The rows come from 5 hidden closed curves, with some noise, and rows from the same curve form a group. Each curve winds through 8 dimensions. The rows are also pushed far along 4 directions, which tell nothing about the answers.
In the rows, zero is written as 128.
Known rows, each followed by its group:
[144 157 130 176 144 144 126 125 118 155 113 163  85 134 123 129 132  99
 153 159] | E
[152 212 196 123 118  64 119  90  94  93 167 112 118 107 210 117 110  62
 132 142] | E
[112 144 150 126 153 157 102 175 147 147  74 121 109 147  80 151 133 153
 160 142] | G
[171  93 140 103 116 132 126 153 160  98 151 115 139 136 148 144 150 184
 128  65] | D
[138  23 120  91 132 152 139 167 140  95 141 138  92 129 114  92 140 156
 117  70] | Z
[162  46 102 172  93  96 186 123 148 101 172 166  89 122 109 121 129 119
  87 124] | F
[136  57 108  88 112 112 162 145 126  74 158 123 117 132 118 134 131 143
  92  81] | E
[153 164 194 136 106  96  89 121 129 151 135 171 104 151 186 139 170 113
 164 126] | E
[ 95 110 118  42 137 114 109 101  95  95 148  74 193 137 130 122  93 146
  98 116] | F
[169 118 117 130 102 102 177  98 139 107 184 144 128 111 165 107 124 114
  99 142] | G
[139 161 189  97 120  88  80 120 113 111 125 115 153 167 155 171 150 145
 159 114] | E
[129  86 164 119 130 147  79 185 101 153  76 151  64 163 129 105 175 130
 153  99] | E
[131 210 150 170 119  96 137 100 129 144 128 140 135 110 134 147 160 115
 151 176] | D
[147  79 138 109 140 135 124 155 155 133 107 144 103 141  70 120 175 177
 138 131] | E
[151  49  92 156 117 122 179 106 142 126 170 162 118 126 105 128 114 142
  94 144] | F
[144 151 111 193 122 136 133 128 144 143 116 187  89 130  77  88 161 105
 155 190] | E
[149 164  80 123 139 136 178  79 124 110 172 112 172 119 135 135  65 114
 101 174] | G
[ 90  68  91  97 127 175 153 187 171 110 120 136 133 130  71 127 136 183
 129 114] | E
[136 215 125 172 115 102 126  93 107 152 147 148 122 123 165 134  97  61
 118 179] | G
[123 174 149 182 105 117  99 142 103 126  98 145 112 137 147 115 166  97
 165 138] | Z
[140 156 179 116 138 131  72 135  87 147 126 153  98 152 172 112 154 118
 163 126] | G
[125  68 119  92 125 120 168 145 151  96 155 107 128 111 117 145 118 162
  94  92] | E
[112  87 105  77 143 176 115 172 125 110 104 106 155 153  80 109 147 199
 139 126] | Z
[174 112 158 176 111 127 137 178 150 140 126 169  53 139 158 170 158 131
 134  88] | D
[134 222 113 159 132 135 101  92 110 135 134 119 180 129 141 128 123 126
 152 167] | D
[126 161 203  67 154 108  78 118  89 170 103 103 127 157 176 149 125 130
 142 142] | F
[189  53 120 164 103  98 167 128 167  96 167 164  75 124 111 114 132 115
 101 107] | E
[ 84 100 101  82 148 126 125 104 131  99 133  82 203 113  52 119 128 191
 119 144] | E
[110 243 112 179 154 171 103 126 112 161  85 140 134 138 103 133 118  99
 180 201] | F
[112 180 163 104 154 133  47 138  79 137  78 102 133 166 117 125 131 121
 162 141] | Z
[124 114 136 123 132 104 110 115 117 103 130  89 146 125 129 142 102 122
 114  90] | Z
[102 174 150 148 125 121  90 137 114 143  66  99 155 140 112 126 153 125
 156 159] | D
[157 115 177 156  90 137  91 198 125 151  92 164  63 162 194 111 179 113
 153  90] | Z
[154  61  93 125 118 130 147 141 164 120 153 152  92 129 104 109 105 113
  86 102] | Z
[155 194 181 136 111  86 137 102 121 144 137 136 106 123 208 140 113  65
 129 147] | D
[109 155 108 130 135 130 129  85 142 143 146 123 174 101 115 109 117 137
 128 158] | Z
[101  61  96 152 132 168 125 175 126 132  89 143  96 136  76 105 144 140
 133 115] | G
[181  71 100 165 104 137 182 155 189 119 160 161  89 118 132 132 117 132
  97 101] | D
[140  91 166  75 132 100 107 124 134 138 146 115 108 128 169 142 114 123
  99  65] | Z
[153 116 108 191 112 100 191  91 158  99 174 132 128  81 133 133 100 100
 105 126] | D
[145  72 143  94 123 138  93 173 143 132  95 152 111 185  80 140 189 187
 150 111] | E
[152 185 157 146 124 108 114 106 124 107 148 119 141 130 167 143 109 107
 150 131] | F
[142 192 118 128 130 135 117 113 102 139 144 116 159 145 167 169 104 129
 124 134] | D
[132 152 201  80 156 146  56 147 109 183 116 132 114 155 180 138 145 159
 160 111] | G
[134 138  77 143 118 144 141 112 148 124 151 121 178 116 115 121 121 156
 114 137] | D
[153 101 130  81 127 101 149 114 107  97 166  95 143 150 165 180  81 132
  82  98] | F
[124 124  75 131 119 119 155 111 130  87 150  88 181 128 114 157  77 128
  89 115] | Z
[100 130 106 115 127 103 131  80  96 114 157 112 176 118 120 114 116 123
 110 154] | F
[139  84 111 144 142 171 108 168 170 125 131 147 126 140  69 129 143 197
 152 115] | D
[131 158 136 206 135 137 114 145 142 173 122 186  67 117 103 135 140 105
 147 154] | G
[131   5 133  47 116 135 127 177 138 105 159 140  97 143 146 118 145 172
  95  38] | G
[ 88  73  68 187 131 172 154 130 150 169 115 176 112  99  64  76 137 129
 126 165] | F
[113 127 168 118 148 142  82 146  84 137  98 113 112 148 152 134 135 132
 157 103] | G
[130  75 146  83 106 130 141 163 163 131 131 145 100 132 152 108 138 131
 113  95] | G
[125 175 121 139 134 100 141  67 120 116 168 118 166  91 120 113 121 119
 126 168] | Z
[120 165 114 125 125 114 119 124 101 106 124 114 134 144 122 158 117 105
 123 120] | Z
[107 170  81 179 147 159 137  89  96 173 125 153 152 133 104 134 105 119
 137 203] | F
[154 142 178 177 102  82 121 102  93 127 155 162  87 123 208 126 141  71
 141 112] | F
[172 121 177 179 119 123 115 165 146 162 125 177  33 137 169 141 133  93
 134 107] | G
[139  92 171 140 108 122 105 175 102 138 109 160  49 146 175 113 161  97
 137  82] | E
[123 140 148 132 144 161  80 156 117 129 104 139 126 146 121 122 161 157
 182 112] | D
[114  13 123 107 122 138 139 175 144 121 110 126 109 139  95 138 151 184
 105  80] | F
[145  72  83 124 121 119 207 126 161  89 174 120 109  94 112 137  83 111
  68 104] | F
[166 144 173 148  95 111 103 167 115 138 131 154  86 149 198 159 182 135
 139  74] | D
[164  42 134 138 146 160 137 159 158 126 146 157  78 125 106 116 133 168
 132  96] | G
[163 140 151 123 107  92 134 100 132 132 178 151 108 114 195 112 119  87
 109 114] | Z
[122 138  92 134 137 136 143 126 126  93 131 113 134 134  91 136  80 104
 118 145] | G
[151 155 128 205 111 128 132 127 121 122 149 184  84 117 151 117 157  94
 160 126] | D
[136  21 117 118 119 133 165 143 157 144 142 163  80 118 120 100 128 132
  90 109] | F
[ 83 174 113 129 150 148 114 105 122 124 108 100 191 114  98 132 131 150
 166 150] | Z
[165 104 136 169 100  84 158 110 121 115 162 157  97 132 146 138 130 103
 107 137] | F
[167 145 107 209 132 141 154 134 116 143 147 176  68 125 124 149 128 109
 127 150] | G
[144  38 152 111 127 141 131 182 179 116 120 152  73 147  96 120 127 147
 129 101] | D
[141  99 134 116 138 128 122 116 128 114 149 116 124 120 151 112  97 120
 119  98] | Z
[147 127 139 154  92  67 149 113 117  89 165 141 105 113 144 115 144  90
 106 126] | E

New rows. What belongs after each?
[100 145 109 135 132 168 128 175 148 155  84 144 105 127  91 118 146 129
 141 146] | F
[113 151  88 166 131 134 147  98 113 117 133 100 176 102 123 144 112 135
 123 128] | D
[100  92 148  72 137 166  88 208 160 135  63 118 108 149  81 102 167 170
 152 106] | F
[112 232 145 161 130  95 122  81 114 126 128 116 147  97 132 115 121  77
 147 184] | F
[123 168 160  99 153 124  84 119 122 115 117 100 159 154 113 137  96 133
 152 157] | D
[132 139 168 112 145 125  92 140 125 180 105 133  94 135 146 145 140 126
 130 111] | Z
[111  94 140  71 152 153 100 132 107 133 124  97 175 161 136 170 120 197
 138 100] | F
[148 105 135 205 100 127 161 154 128 184 120 192  42 121 176 148 150  91
 109 116] | F
[ 92 196  94 181 151 163 133 110  90 168  85 126 154 119  97 126 139 129
 155 209] | G
[177  37 151 109 109 105 149 133 133 125 167 158  90 153 170 143 126 141
  96  92] | F
[120  58  71 154 129 169 185 146 162 133 109 128 130 109  75 104 126 162
 112 147] | G
[149 160 156 137 150 140 134 124 133 162 128 131 113 123 156 151 121 136
 142 145] | G
[113 123  76 177 139 157 159 108 186 136 144 143 167  89  41 111 136 179
 139 176] | D
[173 214 146 191 121  89 154  80 107 118 182 139 117 109 194 183  98  77
 127 137] | D
[126 174 139 171 112 118 110 131  83 169 110 151 116 156 163 166 150 113
 135 152] | F
[ 98 134  57 129 154 159 154  96 140 112 138 113 199 130  47 162  97 173
 127 170] | E
[147  70  83 129 120 127 150 139 169 110 144 138 103 132  84 134  96 113
  83  98] | Z
[159 124  83 185 123 124 190 101 190 104 176 146 138  94  75 133 105 142
 115 165] | D
[ 82 156  64 126 134 126 146  84 107  99 141  93 199 115  79 109  81 110
 106 179] | G
[136  56  68 154 110 129 205 120 141 134 165 179  97 116  95 126 129 129
  80 152] | F
[ 93  91  83 209 125 158 174 135 172 158 105 161 116  81  55 103 153 142
 132 163] | D
[135 200 158 178 117 103 117 108 128 106 135 145 124 123 130 119 127  87
 168 170] | E
[114  75 151  78 162 159 101 149 159 130 108 108 142 129  82 107 136 192
 151 120] | E
[164  91  82 129 120 112 199  97 138 118 186 145 115 112 129 152 105 124
  71 121] | E
[ 85 166  71 118 169 169 119  94 103 130 142 120 174 121  77 122  78 127
 131 174] | G
[132  86 129  59 142 122 129 145 145  86 136  74 163 140  92 145 105 183
 103 109] | E
[183  70  98 119  97 134 171 159 160  99 182 155 101 140 163 152 119 141
  85  66] | D
[121 152 102 122 133 119 154 107 133  78 151  95 171 110 101 145 104 136
 123 135] | F
[104  51  97  99 113 134 136 153 131 114 127 130 125 132  98 100 135 143
  97 104] | F
[144 148 171  81 148 144  95 166  81 152 101 119  94 163 175 159 146 145
 136 107] | Z
[125 141 153  92 156 154 103 137 131 144 130 127 137 140 137 158 132 172
 156 117] | D
[127 194 176  46 164 128  79 130 102 132  97  82 157 175 133 160 110 146
 151 159] | F
[149  70 144 101 114 115 143 177 154 101 129 121  96 138 118 141 137 154
 104  93] | E
[108 159 103  99 172 175 107 129 117 156 104 105 155 143  97 148 100 150
 136 148] | Z
[144  83 137 113 104 132 131 190 170 128 112 130 100 140 130 146 150 159
 113  84] | F
[184  88 193  99 118 100 114 165 137 130 122 157  52 153 150 128 189 139
 134  92] | E
[131  97 134  76 134 126 122 154 152 107 128  88 163 148 102 169 125 199
 116 101] | D
[162 129 131  40 134  95 158 100 127  77 184  89 157 139 154 161  73 130
  85 118] | F
[157 144  99 135 134 103 180  74 138  82 204 100 172  99 140 178  71 136
  91 120] | D
[164 140 179 109 131  80 112  97 124 111 162 117 105 119 177 140 103  88
 117  93] | Z
[117 183 123 132 129 109 122  83 123 109 159 100 183 117 136 129  77 111
 123 166] | E
[129 204 131 179 146 120 126 104  99 133 114 116 127 123 130 164 108  91
 144 152] | Z
[147  92 165 116 132 165  89 201 111 164 101 174  40 170 168 135 157 128
 149  80] | G
[144 166 157 197 118 105 142 120 139 145 114 134 107 106 151 148 137 102
 140 140] | D
[124 146 135 107 160 124 118 104  96 137 125  90 145 116 123 129 108 133
 116 147] | E
[118  63 138  88 153 143 104 162 134  92 101 105 120 138  61  93 149 171
 144 113] | E
[121 193 174 112 112  90  93 105  86 133 125 113 150 138 195 133 138  94
 140 132] | D
[125 225 169  89 146 142  70 124 103 152 115 125 158 163 158 148 145 143
 176 159] | D
[134 132 133 201  97 105 159 122 119 131 146 193  66 100 153  99 165  68
 138 137] | F
[ 85 140 116  51 152 131 132 102 126 127 124  64 214 128 106 158  95 173
 109 147] | D
[103 141 159  62 148 132  86 150 127  94 103  93 166 156  82 136 152 183
 167 135] | E
[135 121 180  79 129  88 108 105 113  93 177 112 140 133 172 148 110 131
 124  94] | D
[101 121  85 121 163 154 151  89 140 134 149 127 156  91  81 111 107 145
 127 147] | Z
[118  50 120  59 127 143 118 159 120 126 125 106 153 169 124 160 130 196
 101  88] | F
[116 188 138 149 147  99 124  84 107 107 157 122 143 105 116 141 114 108
 143 157] | G
[163 114 165  94 125 120 140 143 156 117 152 117 116 131 183 168 115 145
 122  80] | F
[136 105 134 182 132 145 128 142 151 153 128 149 106 111 129 135 136 145
 138 111] | D
[123 179 167  67 159 126  49 119  91 142  89 103 177 189 102 156 161 176
 174 153] | E
[119 238 124 171 151 118 122  84 109 138 126  99 182 118 109 181 109 138
 149 189] | D
[136 159 106 175 127 123 148  99 145  95 155 137 141 103 106 105 109 101
 144 159] | F
[136 156 126 115 140 105 146  84 145  97 187 132 158 116 104 143  97 137
 128 163] | D
[111  62 114  37 156 156 110 142 135 117 133 115 145 137  85  97 135 183
 120 106] | Z
[131  78 152 146 131 132 120 169 130 140  98 133  73 122 117 108 150 132
 124 109] | E
[126 146 153 158 142 173 112 190 162 174  57 163  84 148  84 141 186 163
 185 154] | D
[166  97 145 139 113 161 126 181 150 148 122 170  71 143 175 127 158 137
 143  77] | D
[123 138  92 166 117 130 178 123 134 124 133 143 107 110 129 129  95  72
 106 146] | G
[130  57  48 157 134 154 192 136 139  84 170 158 104 106  60 122 111 140
  99 119] | G
[128 144 130 194 115 126 129 129  85 158 111 195  64 143 133 108 157  71
 150 173] | F
[120 183 149 134 130 118 105  99 127 159 129 133 148 115 155 120 138 119
 147 151] | Z
[ 90 205 113 151 149 138 102  95  84 160 110 100 180 127 132 161 104 127
 138 163] | D
[129 172 132 176 146 124 127  80 123 140 156 127 152  99 144 139  97 117
 144 148] | D
[112 140 151 176 102 131 117 172 124 156 101 164  88 142 157 152 156 113
 146 118] | E
[170  62 125 160 113 116 180 133 137  96 173 145  80  99 148 105 128 123
 100 102] | Z
[ 98 108 121  38 156 151  79 155 114 100  93  69 177 169  81 151 116 178
 130  93] | Z
[109 178 145 133 141 129 112 112  81 176 110 121 131 135 172 163 116 110
 129 146] | F
[111  93 136 111 155 180 117 172 178 159  84 136 107 126  75 102 141 165
 155 139] | F
[164  86 137 155 129 154 144 169 127 153 137 181  46 135 163 139 141 123
 126  92] | G
[133 144 102  94 107 104 151 102 103  80 182 126 150 129 164 128 105  98
 103 117] | F
[125 204 114 144 135 100 156  71 114 130 149  99 173 115 135 171  68  95
 105 183] | D
